There are 5 ways to turn a row about zero (a turn may also mirror it). The second row of each pair is the first, turned, with some noise. The first 35 pairs use one turn. New pairs use 2 turns, one after the other, and a turn may come again.
Known pairs, each followed by its turns in order:
[11  5  1  6 -1 -2]
[-3  8 -1  2  9  3] | (1)

[ -2 -12  -8 -38  -6 -25]
[  9   5 -20 -24  -4  36] | (3)

[21  6 -4 -9 -7  7]
[-16  -7  15   5  15   0] | (2)

[  7  -9  -2   1   8 -12]
[-11   1  -8  10  -2  -6] | (0)

[  0  21 -13  -1 -12  -9]
[10 -9 15 -8 19  0] | (1)

[ -4  15  18  -6  14 -17]
[-12   6 -20  11   3 -16] | (4)

[  4  -5 -18 -33 -12   2]
[  7 -27 -17 -16   4 -11] | (0)

[-10   0 -33   1  14 -21]
[-28 -10  13 -16 -21 -13] | (4)

[ -4 -10   0  -7  -1  -5]
[-5  2 -5 -8 -5  6] | (2)

[-10 -29  34  -7   0   3]
[ 12  16 -13 -28  10  28] | (2)

[ 8 -4  5 28 12  1]
[ 13  23   6  -1   3 -14] | (2)

[ -7  12   4  -4   9 -26]
[ -1  -6   6  29   4 -11] | (0)

[-38   3   3  -2  38   6]
[-25 -38  -5  -5  31  -4] | (3)

[ 15  -7  -8 -18   6 -16]
[-15 -17 -15   6   0 -10] | (0)

[ -1   1   5  20 -15   1]
[ -1   8  -7  15  -8 -16] | (3)

[-22   4  -8  -7   4 -19]
[ 15   0   1  16   5 -23] | (0)

[ 23  18 -28 -25   6   4]
[  7  17  24 -32  13  14] | (3)

[ 3 16 12  7 11  1]
[ -6  17 -11  12  -4  -1] | (4)

[13  6  3 -2  5  8]
[ 4  4  3 18 -2  6] | (4)

[  4  -9   2 -11  18  25]
[ -7  10 -18   1  29   0] | (2)

[-38   1 -28  17   5   6]
[ 10 -28  17  -7 -18  31] | (1)

[-10  12  -7  11  -3   7]
[ 11 -12  -3   6   0  -9] | (2)

[12  1  8 -5 -9 14]
[13  0  4 12  8  9] | (4)

[ -5  -6 -15   6  -1  33]
[-18 -26   2  17  -1  14] | (1)

[-10 -15 -16  10  -5  13]
[ 10  19  -9 -18  -6  -4] | (0)

[ 37 -10  10  -2 -10  34]
[-31   2 -19  33  21  -9] | (1)

[-14  15   0   0  38  -6]
[-15   9  28 -22 -22   2] | (1)

[ -6  15   1 -21  27 -21]
[ -5 -19  -4 -38   6   3] | (3)

[24 -7  5 15  3 -1]
[ 17  -6  -7  11 -18  10] | (4)

[ -7   4 -11   4 -32  -1]
[  2 -27  12 -11  -9  -7] | (2)

[-10 -38  -1  -2   1   7]
[  1 -10 -32   5 -24   9] | (1)

[  5  16 -12   6   7   3]
[ -3  -3  11  -1 -20  -8] | (0)

[ -3  14  10 -12  32 -35]
[-33  -3 -27  14  -7 -21] | (4)

[ -3 -25  -4  17  -2  -1]
[ 15  -4 -10  23   8  -1] | (3)

[ 4 -5 13 38  1  1]
[  8  -5  -3  23  -6 -28] | (3)

New pairs, each followed by its turns in order:
[-15  11   4  -3 -34  11]
[-16   6 -36   9  -9  -1] | (2) (1)

[ 19  14 -10 -18  -9 -14]
[ -1   1  -3 -34  -6 -11] | (0) (2)

[ -4 -15   2  14  10  18]
[ 13 -13  -3  14  -1 -17] | (3) (3)

[ 1 23  7  1 -9 -8]
[ 3 21 10 11  2 12] | (1) (2)

[18  8  7 -1  1 -4]
[-11  -9   2   2  -7 -13] | (2) (3)

[ -5  19 -12   6   8 -12]
[ -9 -11  14  -6 -16   7] | (1) (3)

[  2   8  15 -17 -14  18]
[-24  14   4 -20  11  -6] | (2) (0)

[ 31  25 -10  25 -16 -20]
[ 21 -17  -9  41  14  16] | (0) (1)

[ 12  15  16  -5 -23   1]
[ 14  13   8  -8  16 -21] | (3) (4)

[ 15 -10   5 -11 -16   8]
[ 2 -5  5 24 16 -4] | (3) (1)

[ 13  29   0  25   0 -33]
[-14 -17  36 -24 -18 -15] | (1) (3)

[-38 -23 -12   9 -14 -34]
[  2  47  -6   1 -13  34] | (2) (3)

[  1   3  -1   3   5 -11]
[-6  7 -3  4 -5 -7] | (2) (3)

[ 5 13  4 -2 19 -7]
[  2  21  -2  -2 -13   0] | (2) (4)

[  4   4 -20   5   9  -2]
[-14  15   5 -11  -1  -7] | (3) (1)

[ -2  11   1 -24   1 -23]
[ 14  13   9 -19   8  15] | (2) (4)

[ 10  22  -7   2  -6 -19]
[-22  14   9  -8  -3 -18] | (1) (1)

[ 17  13   6   5   2 -18]
[  8  15  -8 -15 -12  11] | (3) (3)

[17  3 -2  1  2 -7]
[ -6 -15  -3   2  -1   8] | (3) (0)

[-18   0  10 -20   4   3]
[  0   7  -6 -25 -14  -8] | (2) (0)

[ 14   2  10  -2 -18  -3]
[-8 19 19  3 -4 -8] | (4) (2)

[  3   1  -5  17  21 -17]
[  6  19  -6 -15  -5 -17] | (0) (4)

[  7  -2   1  -2   2 -32]
[ 13  17   9 -10   4  19] | (3) (3)

[ 11 -12  16  -2 -23  31]
[-18 -10 -21   4  32   6] | (0) (2)

[ 25   1   6   2 -10  -8]
[17  0 -1  3  8 22] | (2) (2)

[ 29   0   3 -13  -6  16]
[-26   4 -24  -5   9   9] | (2) (4)

[ -3 -19 -20   0  11  31]
[ 10 -34   2   7  12 -17] | (0) (0)

[-15  28  -1  -2  28  -6]
[-29   5 -21  -5  18 -14] | (4) (3)

[  0   8 -25  -4 -23  -1]
[ 18   1 -24   1 -17   2] | (2) (1)

[ 12 -13  38  -4  24  -2]
[ 13 -28  17  20 -29   2] | (1) (2)

[-26   7   1  -5 -13   3]
[ 21 -17 -12   5  -4   3] | (1) (4)

[ -8 -10 -27   7 -16  -5]
[ 12  -8  22  10 -14 -17] | (0) (4)

[-9  8 -3 32  7 13]
[ 14  27   4 -12 -13  14] | (3) (1)

[ 2  3 -4  2 -8 18]
[ -2 -13  -5  -9   8   4] | (0) (0)

[  4  -3  10  11 -16 -38]
[-28 -20  19   0 -16 -14] | (3) (2)

[10  6 10  5 -5  6]
[ 9 -2 15 -5 -8  8] | (3) (2)

[-13 -34  -3   9   5 -12]
[27  5 12 13 22 -2] | (3) (3)

[ -1 -21 -12  16  23  35]
[19 44  0 -9 12 -5] | (3) (2)

[ 9 -1  0 14 -9 38]
[-23   6  22  -6 -11  24] | (0) (3)

[21 19  6 -1 10 22]
[-16  16 -22 -15   2  -2] | (1) (4)

[  2 -36 -13  14 -14 -10]
[-20 -22  -2   5  19  24] | (1) (1)

[ -1 -12   1  20  -2 -12]
[  2 -12 -12  -3  16  -3] | (4) (1)

[-11  12 -20 -22  -6  28]
[-15  18 -31   5  15   8] | (4) (4)

[ 1 20  3 -8  8  8]
[-7 17 -5 -7 -7 -6] | (4) (4)

[  4   3 -13  29 -24  -3]
[  2   9  -8   1  31 -24] | (4) (1)

[-30   4   2   0  -4   4]
[-10  -4 -21  -1  15  12] | (2) (1)

[ 26  36   3  11  23 -20]
[ -9  34 -26   7   2 -33] | (4) (3)

[38 -1 -5 -1 11  5]
[ 10  -2  14  -6 -37   1] | (3) (3)

[  6   4 -25  14  -8   7]
[ -9   4   2   3 -28  -2] | (4) (3)

[-15  -3 -23 -20  17   1]
[  4 -19 -23  -6 -10 -19] | (1) (1)

[-14   5  33 -35 -10 -11]
[ 22  12 -31 -27 -15   0] | (1) (3)

[ -6 -15  -1  -1  22 -11]
[-17  20   2  -2  -6  14] | (1) (3)

